All groups share one centre, and each spreads out both ways along 6 directions, with some noise.
Known rows, each followed by its group:
[  2  29   6  28  -8  15  -8  -4   3 -19  -8  -7  28]
Z343
[ -4 -20   2  23  15  46  -4 -19  10  19 -11  12  20]
Z103
[-16   0   8  29 -14  20   4 -25 -15   6  47  -3 -18]
Z343
[ 23 -30 -27 -20 -14  -7  -8  -9  -1  16 -20  34 -13]
Z343
[  8   8   5  -6 -23 -35  -5  12   7 -18  10  17   8]
Z103
[  7 -26 -18 -17   8 -23  17  -6 -23  28  -5  -7  -7]
Z184
[ -6  29  -6  19   3   0 -11   4  11 -22 -31  21  11]
Z312
[-14  26   1 -19  12 -39  12  18 -11 -15 -10 -18 -22]
Z103
[  4   6 -31  -3 -10  11 -10  -1 -11   8   6  -8 -34]
Z312
[-3 -2 19 -3  5 13  2  2  5 -4  8 -9  2]
Z312
[ 16   1   3  -1   3  34 -11   2   7   0 -12 -19  14]
Z184
[-16  -5  -5  44   2  19   1 -17  -1  16  17  12  23]
Z312
[  8 -23 -26   8  -5  29 -10 -22  -2  20 -15  30 -18]
Z343
[-21   1  26 -14  17  -8  17   1  -1  -8   0  -3 -24]
Z312
[  9 -14  10  20  -5  23   7 -38 -10   5 -17  20  13]
Z184
[ 27   1   4 -12 -11 -14   1   0  -4 -12 -27   0  20]
Z103
[  4 -34  -3   4 -15 -14  28 -39 -42  30  31  -3 -15]
Z312
[-11  22   8  16  -9   1  -6   1   9 -22  -1  17   2]
Z184
[ -8 -19 -36   2   7 -14  13 -23 -30  32  -5  17 -42]
Z343
[ 19   6   1  -9  11  22 -13  22  22  -5 -28 -15  33]
Z184
[ -5 -16 -22   3   8  -1   6 -14 -13  19 -11  15 -18]
Z184
[  6  13  26  12  -7  28   1  -5  -1 -10  21 -34  16]
Z184
[ -1  33  29  19 -31 -10  -6  -8   8 -42   6  25  10]
Z184
[-19  10 -30  -2   6 -18   6   0 -22   9   5  -2 -50]
Z103
[ -3  -2 -28   4   1   4   9 -24 -31  21  -2  -8 -39]
Z103
[ -9  36 -12  44 -11  15 -12  -7  -5 -12  11  -4   7]
Z343
[  3 -20 -20  -5   7 -18  -4  12   8  20  -3  13  19]
Z312
[ -7 -28  20  10   9   5  29 -35 -25  20   3  -2   4]
Z103
[ 12   4 -27  23 -24  32 -14 -24 -12   9  10   6 -18]
Z103
[ 19  13  20  13 -28  13 -10 -16   8 -30 -21  26  17]
Z184
[ 14  23  15   3 -15  27  -6 -10  -2 -23  -5 -17  -7]
Z312
[-26  34 -16  11  14 -45  14  12 -24  -4  10 -20 -11]
Z343
[-20  14  40   2  19 -12  27  -2 -12 -11  13 -31   9]
Z343
[ -5 -38 -23 -14   2 -11  12  -6 -23  40  33  -9 -32]
Z312
[ -4 -14 -10  -4   9 -11   9  -9 -11  16  -8   8  -9]
Z103
[ 14  13 -29  -2 -11 -16 -19  14   9  -7 -22  16  10]
Z343

New rows, each followed by its group:
[  2 -24  -6 -11  12 -18  27 -22 -33  23 -17  -4 -13]
Z103
[ 10 -44   5   4   2   5  16 -30 -12  29 -10  19  20]
Z103
[ -6  37  -2  33  -5  29 -15  -9   5 -22 -13   6   3]
Z312
[ -2 -21  29   7 -13 -20  26 -28 -18   5  21   8  11]
Z103
[-10  18  -3 -13   6 -17 -13  37  26 -16   5  -1   2]
Z343
[-43  -1   2  22  25 -15  25  -6 -19  22  37 -20 -10]
Z184
[-32  18   0  43  15  19  -5  -6  10  -1   5  14   6]
Z312
[  4  21  18  13 -24   1  15 -28 -33 -15  20 -25 -14]
Z103
[-31   1   8   6  23  -6   9   4   6   4   3  10 -12]
Z312
[-10 -14   8  17   9 -15  19 -22 -15  11  -8  17  15]
Z184
[  5  13 -26  -5 -14 -17 -13  16   5  -9  -2  15 -14]
Z103
[-23  37  -9  26   9  35   1 -13 -19  -5   9 -31 -42]
Z103
[ -4 -29   5   9  21  19   4  -9  10  20 -18  16  24]
Z103
[ 12  10  33   8 -39 -23   9 -12  -9 -24  29   5  21]
Z103
[-23 -27   5  24  12 -23  36 -39 -33  28   6  19  -1]
Z184
[-22 -11  -9  21   4   1  15 -31 -23  19  13  17 -27]
Z184
[ 26 -13  -1 -18  -1   4   2  -1 -10   9  -6 -26  11]
Z184
[ 21   7   4  12 -31  26 -13 -25   2 -21 -17  29  -5]
Z184
[  4   7   1  -5   1 -11 -10  17  20 -12 -15  13  19]
Z103
[ 19 -31 -17 -36   4 -22  -6  28  13  17  -6  -1  15]
Z312
[-17  10 -42  26   4 -15  11 -24 -37  21   1   6 -34]
Z343
[ -9  22 -18  -1  -1 -19 -14  29  14 -11   9   2  -3]
Z343
[-22  14 -20  34   0  38  -9 -17  -9  12  26  -6 -31]
Z312
[ 17 -25 -24 -13   3  10   4 -16 -17  28 -12  -5 -15]
Z184
[ 12  -8  23   7   0  -1  12 -13  -8  -2  -6 -10  34]
Z184
[  9  16  15   5 -22   1  19 -40 -37 -17  -7  -5 -29]
Z312
[-26   7   9  40   2  -3  22 -42 -28   2   6  20 -10]
Z312
[ 28  -6   9  -9 -23 -11  -3  -4   0 -11  -8   9  24]
Z343
[ -2 -23 -14 -13   4 -31  13  -2 -13  22   2  11 -10]
Z312
[-14 -16 -10   2  -1 -33  27 -29 -37  20   4  16 -31]
Z312
[ 29 -19 -55 -15 -22 -10 -11  -6 -25  29   9  -3 -25]
Z312
[ 20  -3   7   2 -13   5  -4 -12   5 -11 -28  22  20]
Z184
[ 21 -12  -6 -28  -7   1  -5  10  -4   6   5 -19 -12]
Z312
[ -3   9  16   7   8   3  -2   4  14 -13 -14   7  23]
Z312
[-23   2  41  19   6   2  26 -32 -19 -10   9  -1  -7]
Z312
[-30   9 -36   7   7 -13 -11  17   8  10  16  21 -36]
Z103
[-14   3 -16  35   0 -12   8 -24 -15   8  -6  29   7]
Z312
[ -3 -12   7   6  -4 -35  25 -27 -27   6 -10  23   2]
Z312
[ 13   9  29  -3  -6  -7   9  -6  -7 -18 -10 -13  24]
Z103
[ 28   6  -1 -20 -24  15  -2 -11 -19  -9   2 -25 -27]
Z312
[-15  13  34  25   0   0  21 -30 -18 -17  -7  11   4]
Z312
[-17  28  31  27 -11  -6  13  -8 -14 -19  43 -28  12]
Z343
[ -8  -2  -1  30   5  18  20 -46 -37  16  -7  -2 -10]
Z343
[ 17 -30 -56   5 -18  -1  -5 -15 -29  45  29   1 -17]
Z312
[-35  10   1  10  20 -11  12  -5  -6  -1  -4  14 -33]
Z312
[ 26 -45  23 -29 -29 -10  10 -16  -6   9  26  14  -4]
Z343
[  5  17  30  25  -7  41 -10  -9  17 -24  -5  -4  30]
Z184
[  8   7   9  17  -9   6   0 -15  -8  -9  -7   3  15]
Z312
[-14   2 -31   9   0  11 -12  -8  -2   8  -5  29 -43]
Z184
[-15 -11 -17  -4   7  -8  10  -8 -16  20  15   1 -37]
Z312
[  8  -2 -11 -13  -5 -11   2  -1  -9   2  -6  -1 -17]
Z312
[ 16  15  -6  12 -25  12   1 -28 -24 -11  -5  -5 -19]
Z312
[ 21 -16   8   5 -23 -16  17 -32 -29   7   1   4  15]
Z312
[  1 -22 -21  14  -6   9   0 -12 -13  29  26  -3   1]
Z312
[ 12  21   3 -12 -29 -18  -5   8  -2 -25  15  -7 -12]
Z184
[  3  35  -4 -13   0 -23  -2  18  -4 -24 -18 -17 -10]
Z103
[  4   0  35   7   4   9  16  -5 -10  -1  20 -46  38]
Z184
[ -4  -6  -9   1   1 -35  14 -14 -17   4 -16  23  -2]
Z312
[ 22  -2 -28   6 -32  -4   5 -37 -41  11   3  -2 -28]
Z312
[-20 -28   4  -9  26 -22  12  15  11  22   7  12  12]
Z312
[-21 -11  -2 -14  22 -51  19   7  -1   5 -22  31  -4]
Z312
[-18   8   0  15 -25 -32  14 -25 -27  -5  33  21 -37]
Z184
[ 17  -6 -20  24 -22  31 -10 -21 -15  17  25 -12   3]
Z312
[-16  24  -3   0  18  -1  13  -3 -18  -4 -11 -26 -30]
Z103
[ -5 -29  19   0   1 -28  29 -25 -25  15   8  10  10]
Z312
[-35  43  -9  10  15   3  -2   0   0 -22 -19  10 -54]
Z312
[ 11  -9  -7   8  -9  30  -2 -27 -12   9  -1   2 -15]
Z184
[ -6 -16 -16  22  -2  29   4 -40 -15  18  -9  27 -25]
Z184
[ -8  24  35  21   4  13   0   7  15 -24   7 -14  38]
Z184
[-13   9   7  -7  -2 -26   3  19   4  -8  26 -11  -5]
Z343
[ -2   4  -6  31 -28   2   7 -32 -29   8  37   0 -12]
Z343
[ 12  20  32  14 -40 -11   7 -21 -16 -28  31  -8  11]
Z103
[ -9   8  -8 -16   6 -28  10   0  -9  -6 -20  11 -30]
Z312
[ 15  -8 -26  15 -14  16 -12  -9  -7  18  15  -2   8]
Z312
